Every row belongs to one group in each of 5 separate groupings. Each group adds its own fixed numbers to the row, and there is some noise. The rows also spread widely along 14 directions, which tell nothing about the answers.
In the rows, zero is written as 128.
Known rows, each followed by its group in each grouping:
[ 87 142 145 114 163 160 141 173 119 111 117 137  97 171 146 150 144 166
 146 125 119 140 151 162 120 109 115 151 127 119 177 122 143  78 136 170
 121 121 104 168 180 149]
Rog B L T Z984
[173 145 148 144  99 148 139 159 127 112 161 114 129 138 139 137 139  90
  97 111 121 174 117 133 134 121 117 179 112 128 162  96 126 144 133  88
  91 163 144 145 204 122]
bep W R J Z580
[167 146 135 117 109 161 162 121 114 116 131 129 120 135 113 119 116 119
 145 112 124 154 132 143 117 123 110 148 110 128 148 118  99 113 155 130
 121 137 172 137 172 163]
bep W G Z Z139
[103 185 133 119 106 114 109 122 122 131  62 144 143 149 154 127 126 134
 118 129 137 116 127 128 101 138  89 170 167 168 107 129 106  77 135 149
 140 132 105 158 108 102]
Geb B L J Z984
[137 123 130 130 131 139 132 142 123 124 116 110 125 124 135 142 150 129
 162  92 145 126 152 164 146 149 123 122 127 131 157 131 124  88 116 126
 106 124 117 160 142 138]
Geb H G U Z845
[152 125 136 111 135 138 134 158 143 110 187 141 118 115 135 118 123  85
  99 128 101 162  88  95 128  97 115 146 101 102 110 119  98 185 132 137
 119 152 130 101 126 112]
ribog H R U Z995
[122 138 163 125 165 129 147 177 144 104 154 120 141 127 149 163 147  88
  89 140 118 131 129 120 127 113 121 125  97 122 145 148 139 129  90  88
  75 151  80 120 138 152]
Rog B G E Z52
[169 165 135  88 154 141 141 138 143 139 151  77 129 123  94 133 116  91
  93 105 149 133 110 158 145 154 107 121  94 131 132 132 116 132 111  96
 138 104 172 113 116 156]
ribog H L P Z139
[119 133 120 144 132 108 124 143 151 158  90 119 142 137 134 130 170 146
 119 110 124 122 105 109 103 149 109 112 140 153 142 174  61 117 126 153
 151 163 103 132 121 146]
ribog B G Z Z845
[126 114 139 117 101 146 172 132 123 105 100 162 124 120 139 141 143 127
 182 119 122 127 148 132 105 103 102  99 120 133 123 144  95  96 147 137
  85 150 132 146 157 167]
Rog B L T Z52
[154 113 130 126 129 130 122 127 140 105 168 145 129 109 131 116 154  87
 110 120  71 170 104  99 108 119 135 121 117 120 146 161  90 145 135 145
 125 205 150 100 127 156]
Geb B G E Z580
[180 132 139 130  85 132 145  79 132 141 107 117 152 107 113 124 156  99
 130 107 134 119 145 131 127 166 112 109 130 160 112 148  95 108 131 104
 110 159 137 138 133 135]
Rog H G P Z995
[158 114 119 117 115 142 109 148 120  98 105 140 142 113 141 110 119  93
 154  82 116 129 109 138 137 136 114 118 136 107 132 117  74 113 138 139
 121 148 152 136 136 114]
bep B G T Z845
[144 138 132 107 133 165 169 121 130 100 164 168 125 118 118 118 129 119
 164 125 103 159 137 111 109  81  92 133 103 113 129 132 101 120 152 158
 105 162 152 113 122 159]
bep B L U Z995
[107 122 108 121 159 126 127 168 150 133 205 109  85 113 156 143 161 124
 139 115 106 168 129 135 165 131 103 163 101 110 126 106 178 153 146 151
 155  96 121 162 103  86]
bep H L P Z52
[114 144 134  60 163 103  95 148 156 114 145 116 113 119 127 139 112  89
 108 111 143 111  81 144 134 139  89 108 122 107  81 116 122 155 102 153
 155  92 144 116  59 103]
Geb W G J Z984
[138 162 166 147  90 106  92 135  92 125  62  98 112 129 168 130  89 120
  99 130 154  96 131 152 112 163 186 196 153 160 141 123 118 100 112 106
 107 110  73 155 152 131]
Rog H L Z Z580
[134 126 134 111 122 139 144 162 116 107 136 124 101 136 155 129 119 109
 107 130 106 156 110 136 125 124 129 152 114 114 125 113 123 142 158 132
 132 115 139 148 173 118]
bep H G T Z52
[140 137 161 115  92 135 140 142 141 121  98 155 129 148 120 152 148 115
 134 100 139 139 118 145  86 113  93 126 127 132 147 130  81 109 120 137
  81 182 156 138 204 169]
ribog B L E Z139
[109 138 129 116 149 122 101 168 126 119 143 104 106 136 172 141 147 111
  99 121 114 146 126 150 150 148 124 165 130 126 145 117 166 115 127 132
 140 115 111 162 136  91]
Rog H G J Z580
[159 141 125 109 115 132 173 123 119 120 124 112 138 101 129 104 106  94
 111 141 119 131 101 100 122 124 118 119 102 137  79 141  94 160 150 103
 139 105 129 116 101 124]
Geb H L Z Z580
[136 132 132  83 169 154 121 140 118  88 120 149 140 135 121 103 118  95
 108 121  91 137 101 125 105 107 131 109 132 108 135 154  77 110 131 167
 133 163 145  98 129 147]
Geb H G E Z580
[119 128 104 124 151 148 141 153 128 119 151 131  99 132 140 129 141 148
 165 111  98 166 133 141 126 120 115 140 119 123 169 146 112  98 158 171
 150 137 159 143 124 172]
bep B G U Z52
[131 160 139 127 164 140 123 159 140 111 126 126 146 142 130 160 153 113
 126 106 131 142 146 164 119 121 110 133 128 147 191 153 118  56 104 105
  86 180 144 138 154 189]
bep W L T Z995
[122 197 152 108 114 132 106 124 136 132 143 152 105 162 132 145 119 124
 108 120 148 153 129 144 100 115  74 214 132 129 134  86 141 122 109 158
 114 139 142 138 133 107]
Geb H L Z Z845
[103 112 155  82  99 119 114 118 111  90 134 158  86 115 175 144 150  94
 126 125 113 133 153 161 140 140 117 143 135 118  87  90 187  99 143 155
 122 116 121 184 145  63]
ribog B G T Z995
[106 102 141 114 147 119 122 156  99  69 118 155 106  85 180 121  97  96
 161 134 108 112 131 134 116 101 173 119 131 109 109 150 118 108 129 141
 102 115  96 123  88 149]
bep H R Z Z845
[116 162 112 135 162 119 100 183 132 123 143 112 114 123 163 124  99 122
 127 125 119 138 100 121 133 122 123 183 118 127 145 131 111 135 126 132
 150 108 113 127  82 132]
Rog W L Z Z139
[123 120 145 124 149 127 116 179 140  99 176 132 107 110 157 144 129  93
 121 118 111 151 116 125 135 108 133 147 103  98 146 124 135 148 110 127
 103 143 110 123 124 129]
ribog B L Z Z845
[149 135 133 104 117 124 143 115 132 155 119  82  98 125 112 108 113 141
 104 127 125 118  91 120 128 170 134 124 114 134 102 137  87 175 154 157
 190  84 129 125 109 128]
Rog B G J Z984
[179 171 136 123 127 157 176 122 128 112 161 111 143 111 109 126 103  93
 125 126 124 155 136 125 131 117 104 139  93 139 141 140 115 119 134  74
 103 141 168 105 110 188]
bep B L J Z984
[163 129 172 127  80 103 168 118 145 154 135  99  86 127 113 152 132 128
 105 128 157 127 104 131  95 148 135 125  96 131 113 132  97 193 124 121
 109 114 128 125 165 173]
bep H G U Z845
[138 148 176 109  93 102 113 136 132 116 150 120  75 123 140 164 100 103
 119 118 159 131 121 162 110 136 134 168 108 117 137  95 144 152  91 126
  88 113 138 138 142 156]
Geb B G E Z580
[142 131 141 126  75 113 143 122 141 133 125 120 101 120 137 163 153 108
 143 104 142 150 141 162 114 146  99 123 124 151 130 132 136 112 132 100
 100 145 180 159 160 164]
Rog H L Z Z984
[104 116 149 103 130 124 138 165 109  80  89 149 132 126 182 137 133  94
 119 135 112 123 123 137 112 112 128 121 135 121 111 132 131  93 137 127
 101 131 102 159 160 114]
bep B G Z Z580
[169 131 129 121 144 144 128 152 149 102 186 135 148  97 127 119 125  65
 122 109 109 156 106 104 142 104 105 132  99 103 123 126 105 164 112 104
  95 160 136  95 101 118]
Geb H L P Z845
[156 107 128 152  77 135 186 149 129 121 129 125 113 111 148 140 143 119
 156 123 120 154 129 131 120 119 115 115  98 136 137 136  99 145 156  94
  96 135 151 150 172 168]
Rog B R P Z845
[142 126 132 138 135 117 111 157 150 141 156 101 126 119 140 132 158 107
 100 108 120 139 106 117 141 148 122 142 115 123 131 132 119 162 118 123
 129 140 105 132 125 100]
Rog H L U Z845
[130 121 145  91 157 140 128 140 140 103 145 127 158 105 136 133 171  70
 118 101 116 125 139 138 159 140  97 105 122 120 106 124 151 102 116 117
 107 145 111 145 124  80]
bep B L J Z139
[154 139 111 127 130 158 158 131 111 122 113 117 150 140 132  96 148 124
 104 124  83 156 116 111 124 137 119 138 125 140 141 145  89 110 177 140
 163 152 134 142 159 121]
bep B G E Z580
[127 129 145 105 125 109 152 143 136 123 115 100 123 126 135 160 155 108
 106 121 139 122 119 153 124 146 112  94 111 140 120 143 129 118 119 104
 121 120 131 152 148 147]
ribog W G E Z580

New rows. What belongs after each?
[141 123 128 155  92 114 158 160 131 132 120 117  98 116 152 136 118 137
 145 127 121 149 105 119 101 119 143 142 112 140 136 151  82 154 158 120
 117 127 133 136 154 181]
bep H L U Z52
[136 138 140  95 108 134 103 134 118  82 113 163 118 115 148 140 104  79
 150 101 125 128 133 160 112 121 109 136 137 116 130 117 113  88 117 135
  92 154 174 132 126 150]
Rog B G E Z52
[147 159 119  87 144 123 131 122 155 140 154 113 120 118 106 126 115 106
 112 117 129 129  93 119 116 140  85 116 106 127 103 142  90 154 121 144
 158 124 171  96  60 152]
Rog B G U Z52
[126 144 121 114 178 124 122 164 155 142 107  94 156 140 119 138 155 123
 114 103 138 116 105 137 128 149 104  97 127 140 157 164  81 104  96 131
 137 140 114 127 111 153]
Geb B G P Z580
[139 117 152 132 115 134  94 105 120 130 157 118  97 114 134 117 162 130
 134  99 108 140 149 135 147 163 163 175 142 128 153 109 148 119 136 180
 138 150  93 154 143  93]
bep B L J Z580
[151 150 124 125 138 163 159 163 131 126 123 122 150 150 122 117 128 128
 133 116 126 146 108 119 133 111  87 148 109 122 139 113  80 135 144 131
 129 122 120 142 166 115]
Geb W G P Z139
[116 105 131 101 155 116 136 171 131  88 179 118  94  92 165 140 122  80
 118 136  95 157 114 135 141 116 145 118  99 108 112 140 161 149 134 111
 127 109 138 130 101 137]
Geb H L Z Z984
[153 144 155 121  88 101 106 102 141 134 115 122 118 108 122 151 131  96
 132  99 157 113 131 151 111 160 124 131 136 149 120 134 107 120  92 119
  94 150 138 131 116 156]
Geb H G E Z52
[158 113 137 101 141 152 131 129 135 102 117 146 153 110  98 121 130 101
 183  78 137 110 123 138 127 119 107  83 121 108 136 136  61 110 106 151
  95 159 138 114 127 155]
Geb W G E Z139
[118 125 111 135 159 126 148 159 154 140 149 119 146 113 136 124 164 127
 128 124 102 139 105  88 132 120 100 117 107 132 120 158  94 152 134 142
 145 141  90 123  89 119]
Geb B L E Z52
[147 111 153 126  96 114 104 136 129 111 141 119  98 114 154 133 138  88
 103 116 102 146 119 137 132 155 155 148 131 124 128 119 135 143 136 125
 124 145 127 148 156 114]
Rog B G P Z984
[110 150 130  97 190 166 154 138 136 118 162 145 123 159 115 134 158 140
 136 127 104 159 145 132 121 103  87 125 117 119 161 145 130  91 128 170
 134 150 131 127 125 156]
Geb H G T Z984
[141 134 140  83 157 143  92 120 155 122 204 124 109 120 109 137 158  92
 140  76 133 151 140 154 170 148  77 144 124  96 126  84 172 130 102 165
 128 137 152 136  98  78]
bep H G J Z984
[104 111 112 137 112 117 127 200 138 109 101 140 101 132 165 154 128 135
 168 103 118 152 103 151 103 105 116 123 126 126 167 148  80 111 144 141
 111 149 159 152 168 188]
ribog B L E Z52
[164 116 156 121  60  99 114 119 107 108  77 120 118  96 156 122  93  81
 132 105 150 102 107 141 113 155 155 132 140 133  91 118  91 136 128 106
 101 119 127 142 146 124]
bep H G Z Z580
[125 125 120 146 172 165 151 149 130 133 138 129 146 138 130 119 175 154
 172 104 112 145 154 118 144 119 109 137 124 127 171 148 105  86 139 163
 122 152  82 149 145 134]
bep H G U Z139
[134 134 143 100 153 163 170 141 133 117 142 136 114 148 103 128 125 142
 147 121 122 144 123 130 114 105 103 110 103 109 149 132  90 128 131 162
 125 132 138 120 149 174]
Geb B G T Z984
[178 146 141 113  73 136 157  79 110 137  95 101 139 118 116 114 139 109
 118 108 140 120 137 138 133 175 112 129 129 154  99 115 114 110 151 111
 137 119 140 159 146 109]
bep B G U Z580
[111  90 165 104 146 115 119 106 127 119 113 139  93  98 118 131 145 138
 164 117 124  86 139 130 101 137 184  83 137 125 121 177  90 117 112 195
 112 140  77 109 100 178]
Rog H L U Z52
[128 144 155  83 147 125  91 117 133 101 106 167 141 131 121 115 123  93
 108 110 116 105 100 123  92 121 113 123 149 108 107 135  77 118 108 188
 123 168 121  99 101 120]
bep B G E Z845
[ 73 152 136 131 206 124 127 192 129  96 181 136 121 118 195 149 137 112
 130 156 110 142 154 114 151  92 112 182 110 115 136 133 190 102 109 124
 103 105  43 143  73 104]
bep H G J Z139
[130 150 124 122 122 141 125 140 134 119 135 152 121 133 138 124 128 124
 152 112 118 149 119 117 110 105  89 159 125 125 141 122 100 120 134 157
 120 157 141 128 121 134]
Rog B L Z Z580
[122 109 134 142 116  84 108 177 153 146 113 118  98 126 152 124 115 137
 112 124 123 122  51  89  93 129 143 140 126 115 106 145  44 211 136 173
 150 122  87 117 128 130]
bep H G E Z52
[137 171 139 130 139 137 132 145 129 134 132 107 139 150 133 136 154 119
  89 122 119 148 131 138 128 143 107 176 122 149 153 123 137 104 136 115
 134 139 118 156 163 117]
bep W L E Z139
[148 157 140  85 146 138 112  99 136 113 132 133 148 114 108 139 143  85
 135  90 142 115 153 166 135 151  86 113 130 134 129 128 131  69  96 129
 109 156 158 129  91 139]
bep B G E Z995
[118 104 163  97 129 128 143 119 134 129 106 132 100 119 113 130 139 141
 144 119 130  97 120 126 103 133 146  95 121 121 110 146  87 143 126 185
 126 123  93 123 135 148]
Rog B L Z Z52
[134 131 137 122 111 107 127 141 130 129 131  98 106 108 152 130 119 110
 105 133 127 126 109 130 137 155 140 145 113 136 106 128 122 157 135 122
 145 100 111 145 110 111]
Geb B G J Z995
[124  79 143 105 148 112 127 195 148 106 161  95  86 104 151 153 136  96
 120 111 120 139  96 159 144 132 156  96  96  96 133 136 131 172 126 126
 113 109 135 140 158 141]
bep H L J Z995
[145 151 133 102 146 166 172 138  94  99 109 125 152 138 145  97 116 100
  82 149  96 133 123 114 133 122 119 140 114 122 100 124 116 116 167 115
 143 106 104 139 148  88]
bep H G T Z845
[147 124 133  82 116 141 170 108 109  89 122 132 128  93 130 121 122  86
 138 128 110 131 136 141 122 125 125  87 109 131  97 147 124 102 149 115
 121 124 166 129 110 156]
Geb B L U Z580
[151 161 162 121  78 108 147 128 120  96 124 144 109 109 151 154  84  93
 142 132 160 120 127 139  99 110 111 156 109 126 100 109 122 135 116  91
  70 115 139 128 121 163]
bep W G U Z845
[128 116 139 159  68  82 138 122 127 131 129 113 117  99 182 143 183  98
  82 151  92 151 129 112 124 159 145 156 124 171  93 141 156 143 163  90
 132 144  92 181 153  85]
Geb W L E Z995
[151 174 140 105 129 119 126 103 128 127 130 109 136 122 130 134 135  89
  74 131 118 135 133 144 121 164 116 143 127 158 126 146 131  92 125 101
 138 147 157 130 104 146]
bep B G T Z995
[123 125 115  98 134 153 128 130 120  90  98 158 170 112 143 124 164  90
 163  94 112 128 156 153 145 125  81 102 142 136 117 131 126  47 135 130
 108 161 139 164 123  96]
Geb B L E Z995
[157 134 158 115  98 135 149 118 108 119 140  95 107 113 134 133 135 102
 106 119 127 136 141 153 144 158 143 152 107 132 123 103 161 129 141 107
 123 107 125 161 161 113]
bep B L E Z580
[129 117 137 140 119  97 114 145 141 135 149  93 107 109 159 141 162 110
 104 122 114 144 117 126 138 162 144 140 120 141 139 143 137 147 123 122
 137 136 104 149 124 118]
Geb B G J Z580
[130 144 131 138 111 117 129 138 144 143 109 125 128 138 139 146 150 138
 140 113 142 129 124 132 113 137  91 142 129 148 136 133  96 119 125 134
 118 147 119 151 140 134]
Rog W G Z Z995
[140 177 147 131 139 158 145 125 119 123 148 129 114 154 130 141 132 128
 111 134 122 159 159 146 113 122 112 182 115 138 176 131 141  92 121 123
 106 152 137 131 152 167]
Rog H G Z Z845
[139 124 116 177 116 138 164 145 138 141 171 113 124 135 148 126 198 139
 104 139  63 200 129  90 128 127 129 162 114 155 164 155 126 138 184 120
 151 179 114 158 178 129]
Geb W L U Z984
[107 149 115 107 167 132 105 192 128 111 106 102 151 146 168 142 151  90
  77 109 122 138 114 169 150 146 105 134 141 138 146 130 143  81 116 102
 136 122 131 163 142  88]
Geb H R J Z845
[119 199 135  69 161 137 134 137 127 110 140 118 130 141 132 145 114  89
  71 135 134 137 128 159 126 131  80 148 113 135 114 123 162  87 116 107
 142 106 167 127  85 130]
ribog B L U Z845
[124 123 131 127  95 108 141 150 155 134 144 133 100 138 140 157 163 127
 128 115 125 159 102 135 107 125  83 132 110 124 124 117 115 166 139 143
 126 141 151 155 164 125]
Geb W G E Z845
[122 129 167  78 151 135 138 137 137 114 134 140 112 142 120 127 124 116
  94 138 125 116  98 117 107 112 121 127 117 101  94 121 102 166 125 179
 124 121  95 113 144 106]
bep H G J Z995
[146 148 135 127 143 140 100 136 142 130 183 128 101 130 119 126 134 124
 134  95 120 158 123 134 130 128 120 179 121 109 163 113 121 139 120 170
 126 153 138 117 118 132]
bep H L U Z845
[147 133 141 123 124 106  69 154 141 103 174 128  91 107 149 149 112  78
 131  89 129 150 118 163 130 138 134 165 125 103 161 114 136 134  96 127
  98 153 166 123 113 150]
bep H G E Z845
[170 133 172  95 117 150 168 104 137 120 178 111 103 126  92 144 153  92
  88 120 112 164 134 146 120 140 126 119  95 124 137 126 148 143 135 115
 113 154 174 123 176 164]
bep B L Z Z984
[121  90 149 137  69  96 135 119 126 136  93 137  77 120 151 133 143 152
 161 122 123 125 116 125  96 144 153 120 141 138 108 141  86 151 155 173
 132 127 106 161 161 143]
Geb H G T Z984
[154 111 132 127 122  99 136 115 141 126 148  96 109  78 126 139 137 101
 152 106 129 126 126 137 134 160 142  90 113 141 121 162 114 132 125 107
 132 126 148 126  79 180]
bep W G Z Z984
[ 94 104 143  90 185 120 116 154 134 104 147 129  97 122 148 131 148 122
 110 134  91 127 115 136 119 130 157 110 125 109 132 158 126 122 132 187
 150 128 100 128 110 139]
bep B G U Z995
[148 109 121 115 138 134 102 144 134 113 167 125  85 114 129 105 116 117
 128 105  84 163  91 129 122 135 154 142 119  98 159 137  84 162 153 185
 164 148 171 106 121 153]
bep B G J Z845
[143 142 112 120 178 165 166 189 123 112  94  95 183 143 133 121 143 106
  98 112 116 132 110 141 141 125 104  99 111 131 151 155  91  94 140  87
 126 129 124 139 163 133]
bep H L E Z845
[142 110 137 109 135 183 198 133 129 116 165 134 137 140 116 117 187 127
 119 136  88 166 140 108 150 108  95 127  94 116 110 104 139 149 178 148
 133 131  96 166 201  63]
Geb W L P Z995
[124  76 134 101 135 128 112 127 118  89 125 135  88  96 127 124 139 117
 170  99  90 132 129 161 121 138 180  83 135 115 145 160 107 105 147 179
 141 145 152 137 133 173]
Geb W L E Z984
[161 109 146  91 104 144 144 130 135 110 149 125  98 118 109 136 133 107
 146  93 133 142 115 159 130 129 117 116 105 105 121 101 112 150 144 147
 115 126 173 142 175 135]
bep W L U Z995
[120  98 148  96 177 157 153 164 147  96 172 153 143 117 131 139 169  91
 152 110 114 140 135 117 143  92  91  95 100  90 120 125 131 133 107 144
  84 149  93 127 141 103]
Geb H G Z Z139
[127 127 138 129 110 126 122 149 142 125 131 152 116 148 145 140 159 125
 131 110 118 157 110 118 101 110 101 143 135 124 144 129  95 129 132 160
 109 178 130 138 173 134]
ribog H G U Z580
[135 106 161 143  97 135 114 168 132 130 114 142  96 141 141 137 131 145
 168  94 143 129 116 135 116 117 132 159 129 107 158 102  84 152 122 168
  87 142  96 150 205 129]
Rog H L T Z139
[143 147 134 101  96 112  72 102 129 139 118 116  98 125 125 128 128 113
 120  91 137 118 116 158 130 179 117 164 148 136 113  99 119 126 126 168
 160 123 151 152 113  93]
Rog W G E Z52
[167 154 145 113 153 179 140 103 107 121 163 106 114 127  89 105 112 129
 130 115 115 144 152 140 143 139 152 160 113 124 164 122 125 112 131 149
 138 126 125 116 128 154]
Geb H L E Z984
[122 128 125 123 139 110 139 156 145 121 195 119  74 103 146 140 124 121
 120 146  96 165 101 115 120 110 137 149  88 117 128 143 127 177 148 142
 148 122 142 117  98 162]
ribog W L E Z995
[131 178 142  85 163 151 110 136 114 104 143 122 127 146 134 126 121  96
  85 119 121 143 132 155 134 132 113 174 131 123 139 107 158  87 122 136
 132 127 140 137 129 107]
bep H L U Z580
[127 161 143  87 133 139 115 115 128  95 136 163 118 120 132 144 121  86
 138 114 120 139 147 153 105 116 101 138 131 130 134 133 134  75 115 138
  99 165 175 119 106 164]
Rog B L Z Z52
[ 84 139 137 101 147 119 127 183 141 121 123 129  91 158 156 156 129 146
 133 123 143 136 106 152 109 111  96 144 117 111 141 115 128 131 115 170
 130 101 119 158 145 131]
Geb B G Z Z580
[154 146 145 138  72 116 128 137 122 110 112 117 113 121 155 160 123  95
 136 104 146 148 144 172 125 149 121 150 129 151 153 119 138  88 119  74
  86 142 169 167 163 168]
Geb B G U Z984
[172 103 137  94 114 171 190  90 110 137 111 109 105 118  76 114 142 142
 183  91 137 123 149 174 128 152 130  68 109 133 139 143  84 102 157 157
 136 111 181 142 172 190]
bep H R T Z139
[151 102 151 134 143 173 164 156 116  99 166 108 121 112 130 136 153 113
 151 106 116 148 165 151 165 127 154 126  92 108 177 121 150 111 124 109
  87 132  99 152 176 141]
Geb B L U Z845
[145 124 137 100 113 129 136 113 129 114 163 119  98  95 128 130 129  99
 139 115 116 140 135 137 141 144 121 124 109 122 105 119 146 137 140 131
 135 116 152 134  98 129]
Rog B L U Z984
[141 117 118  87 103 133 149  98 124 108 130 137 108 101 129 126 150  96
 133 118  93 152 138 156 120 144 118  96 121 143 108 152 126  94 170 136
 147 145 201 145 124 152]
ribog B L P Z995
[119 101 162 114  95  96 135 154 155 116 151 154  92 116 160 162 155  89
 123 128 120 150 105 121  95 110 104 120 108 112 100 130 124 176 123 132
  85 154 136 134 165 133]
Rog H G Z Z139
[186 109 148  73 101 125 113  90 137 132 133  95 119 102  87 112 137  69
  92  83 130 123  95 154 137 184 137  80 129 127  87 124  97 157 124 135
 153 132 184 118 129 113]
Geb H R U Z984
[145 115 101 154 110 127 165 180 162 183 121  67 111 139 117 133 157 173
 145  91 146 147  82 131 137 157  93 116  94 134 152 131  67 185 151 137
 170  98 140 159 161 135]
Geb B L Z Z845
[147 125 108 123  95 154 161 137 121 131  82 140 128 151 132 114 138 145
 151 115 114 148 112 132 104 122  91 116 129 139 135 141  57 113 177 151
 137 146 169 152 185 150]
Rog H G T Z995
[118 124 143 114 132 116 129 159 134 124  91 128 129 126 142 121 122 128
 122 122 132 100  91 117 111 127 126 122 128 118  99 133  77 152 132 159
 134 106  82 132 123 109]
bep B L P Z845
[139 106 153 103 142 153  80 140  92  68 151 143  91 113 158 117 109  79
 124 104  88 151 147 167 141 135 193 170 144  98 165 109 152  89 133 159
 112 153 135 140 162 122]
bep H G Z Z52
[105 143 139 107 159 135 119 160 137 107 119 159 128 140 140 134 117 128
 156 117 139 121 117 127 109  94  96 134 131 107 133 130  91 117 102 171
 100 137 101 115 108 135]
Geb H G J Z845
[116 135 110 132 172 123 175 170 156 146 170  89 122 130 142 152 178 128
  98 138 103 164 117 120 137 134  95 115  90 140 137 165 138 142 143 109
 151 122 124 141 118 149]
bep H G E Z52
